There are 3 ways to turn a row about zero (a turn may also mirror it). The second row of each pair is the first, turned, with some noise. The first 27 pairs use one turn. New pairs use 2 turns, one after the other, and a turn may come again.
Some pairs, each with its turns in order after it:
[ 13 -17   0  15  -5   2   9  21]
[ -4  -9  13 -11   7   3  -9  27]	j_717

[-19  20   3  11 -21 -12  21  27]
[ 29  -8  35  11 -12   8   9  11]	j_717

[  5  21   4 -17  18  18  41  -1]
[ 10 -24  12  12  29   6  11  32]	j_847

[ 21   3   1  24  -5 -29  -1   6]
[  5   4  28  15  21   8  -8 -17]	j_658

[-39 -16  11 -22 -18 -29  11  16]
[  3   4 -27 -35  -6  21 -15 -37]	j_658

[-20   6 -11  26   0  -2  -3  -3]
[ 18  -2  -1 -12  22   4  -7  13]	j_658

[ -1   8  17   2   2  -4   1 -13]
[  1   2 -10  19   6  -1   9   0]	j_717

[-13  -9  -4   4 -31   7 -19  -6]
[-14  -2   2  -8 -25  -9  25   8]	j_717

[-20  -6 -13   8   9  -9  25   3]
[ -2   2  15   7 -16  -9  -3  30]	j_847

[-35  17  14  25   7   4 -13   6]
[ 10 -21  22   3 -23 -28  -3 -17]	j_847

[  2 -10  14  -3   5   1 -11  13]
[  7 -10 -15  -7  -3   5  -2  13]	j_717

[ -3  -7  19 -25 -25   6 -15   2]
[-33 -15  -7 -14 -14   9   2 -10]	j_658

[  4  12   9 -17  -7 -22  10  -6]
[ -7  15   0   8 -12  23  -8 -11]	j_658

[ 18   2  -5  -3  36  -3  11 -21]
[ 18  23  15  19 -19  -6  18  10]	j_658

[ 20 -20 -11   1  11  15   8   7]
[-19  -2   1 -18  13  10 -19   9]	j_717

[ -1  10 -20   6  23  25   5  14]
[ 27 -14 -10  -9   2 -16   5  22]	j_847

[  5 -20  -9 -11  -7   9 -33  26]
[-31  -4  -1 -16  15 -28  10 -13]	j_658

[ 24   5   1 -26  26  -4   9  18]
[ 19  11 -11 -15  21  21 -24  -4]	j_717

[  1 -21  28 -12  18  -1   3  15]
[ 12 -26 -23  -8  16  14  -3  10]	j_717

[-17 -19  15  12 -17  29   6  37]
[ -4 -35  12  -7 -20  28   4  30]	j_717

[  8   1  15   1 -20  -7 -10  18]
[-18 -12   9  -1   4   4 -15 -17]	j_658

[  7   5 -15 -18 -16   0 -13   3]
[-26   5 -13   7  10   2   6  -3]	j_658

[-14   8  24   4  -1  -4  18   2]
[  0 -10  32  12   4  -2  -1   0]	j_847

[ -5  20  -2  12 -13  -2 -11   4]
[  0  -5  -5  11   0 -20  -7 -15]	j_847

[  2   5  31 -24  -3   7  -7  -1]
[ -8 -15  14 -12  21  16   3 -20]	j_847

[-14  12  -2 -15  22  -4 -16   3]
[ -6 -30  -7 -12 -11   3  -7  -1]	j_847

[-9 23  6  7 12 13 18 32]
[ 27 -20  16   4  12 -18 -16  13]	j_847

New pairs. What belongs after each?
[ -5 -12 -25  14   7  32 -22   9]
[ 19  31  -1  -3  -4  -6 -10 -33]	j_658 j_658

[ 34   3   6 -12 -25   9 -25 -12]
[ -2  18 -34  15   8  -1 -31  11]	j_717 j_658

[ 28   3 -23 -25  -2   1   4  20]
[  2  -3  21  28  -8 -30  -2 -14]	j_658 j_717

[-11  17   3  -5  -1 -22  21   9]
[-20   1   9   7  13  -2   9  27]	j_658 j_658

[  2  -6  10   1  -9  19 -21 -22]
[ 17   6 -17  13 -18  19   9   6]	j_847 j_658

[  6   2 -25  -3  21  35 -29  20]
[-17  13 -37 -10  14  26 -13  24]	j_847 j_847

[  4  12 -32 -13  13  -1  -9  -6]
[ -4  15 -14 -15  -9 -11 -16  23]	j_847 j_847

[-29  -2  -1 -11 -19  -7 -24  -8]
[-40  -6  14  -4 -11  -5   0  -2]	j_847 j_847

[29 13 26  2  8 -7 20 -6]
[ 18  10  15  10   6 -31 -12  20]	j_717 j_658

[  8  -4  13 -17  11 -16  27 -11]
[ 19 -17  -8   3 -10  20  18  16]	j_717 j_847

[  3   1   3   0  -7  32  -1 -22]
[ 10  24  14 -11   1  -7 -19  15]	j_658 j_847

[-14  20  18   0  -9 -20  -4 -18]
[-11   3 -14  -2 -25  29   1   3]	j_658 j_717

[ -6  -1 -15   5   1  14 -23   2]
[ -7  16 -13  10   4  13  12 -12]	j_847 j_658

[ 15  35  -4 -20  -6   2  23 -23]
[-10  17   0  46   1  14 -11 -12]	j_717 j_717

[  0  -3 -10  -8 -38  -6  -2 -12]
[ 22  -7 -20  -5  -1 -17  13  20]	j_658 j_658

[-12  17  -4 -12  22  -1   3  15]
[ 20  24  -1  -1 -17 -10   1  -1]	j_658 j_717

[ 14   9 -11   2 -10  18   1  -2]
[ 13   9   6   1 -19  -7  -9   8]	j_658 j_847

[  3  -7   1  -3   2   4 -17   9]
[-13   5 -12   0   9  -2   2  -5]	j_717 j_658

[ 31   0 -20  -3  30  -5  -1 -29]
[-26  -1  40 -16  -8  15 -19   2]	j_847 j_717

[ 15   8 -23   3   3 -21 -18  10]
[ 26  28 -12  -4  -2  -7   6   1]	j_717 j_717

[ -5 -12   5   6  11 -26 -11   1]
[ -9   5   6   9 -28  10  -1  10]	j_658 j_658

[ 17 -25  -3   3   8   8  16  -9]
[-8  1 17  6 29 -6  7 13]	j_658 j_717

[ 22 -17 -14  -6   6 -23  17  11]
[ 20   4 -32  -8  11   7 -15 -10]	j_717 j_717

[  1   8 -16 -16  12  -1 -13  12]
[ 20   7   8  11  -9  -6  -2 -14]	j_658 j_717

[  3   5   8  -6 -16 -13  17   6]
[  2   2  -2   8  19  18 -10   9]	j_717 j_717

[  7   3  -5   6  -3  15 -29 -35]
[ 24   5 -28  19   1  20  14   1]	j_847 j_658

[ 14 -11 -28   4 -31  -1 -16  42]
[ -1 -24 -12  12   9 -35 -20 -39]	j_658 j_717

[-10  20  -8 -10  31 -31  -4 -23]
[  0  39  13 -23 -15 -25   4   3]	j_847 j_847

[ -7 -25 -11   4  11  -6   4 -11]
[  9   4  16  -4 -12  21  15   6]	j_847 j_717

[ 19 -40  -8   3 -10  -4 -17  22]
[-24  -4  17  15 -23  27  18  17]	j_658 j_847

[ 17 -29  -3  17 -17  16  -9  25]
[ 13  46 -11   7   2   8  -5 -12]	j_847 j_717

[ -8 -20   6  17  20  18  -8 -15]
[-3 15 16 -4 20 22 22  7]	j_847 j_717

[ 7  5 -7 -7 -1 12 -3 -1]
[ 9  2 -6 -4  9  1 -8 -5]	j_658 j_658

[ 5  6  9 24 14  9  1 -2]
[  5 -13  14  23   1   4   7  -8]	j_847 j_658

[29 33 -6 -4  1 17  0 14]
[  1  25  -6  16 -33  19  -5   7]	j_717 j_717

[ -9  16 -15  -4   9 -11  -1 -50]
[ -6  27  24   1 -13 -28  -2  30]	j_847 j_847

[  2  -6 -12  23   1  15  -3 -17]
[  6   2  -3 -30  10  12 -11   4]	j_717 j_658

[  9 -11  23  15   5   5 -18 -12]
[-22  16   4  13  14  11  15  -4]	j_847 j_717

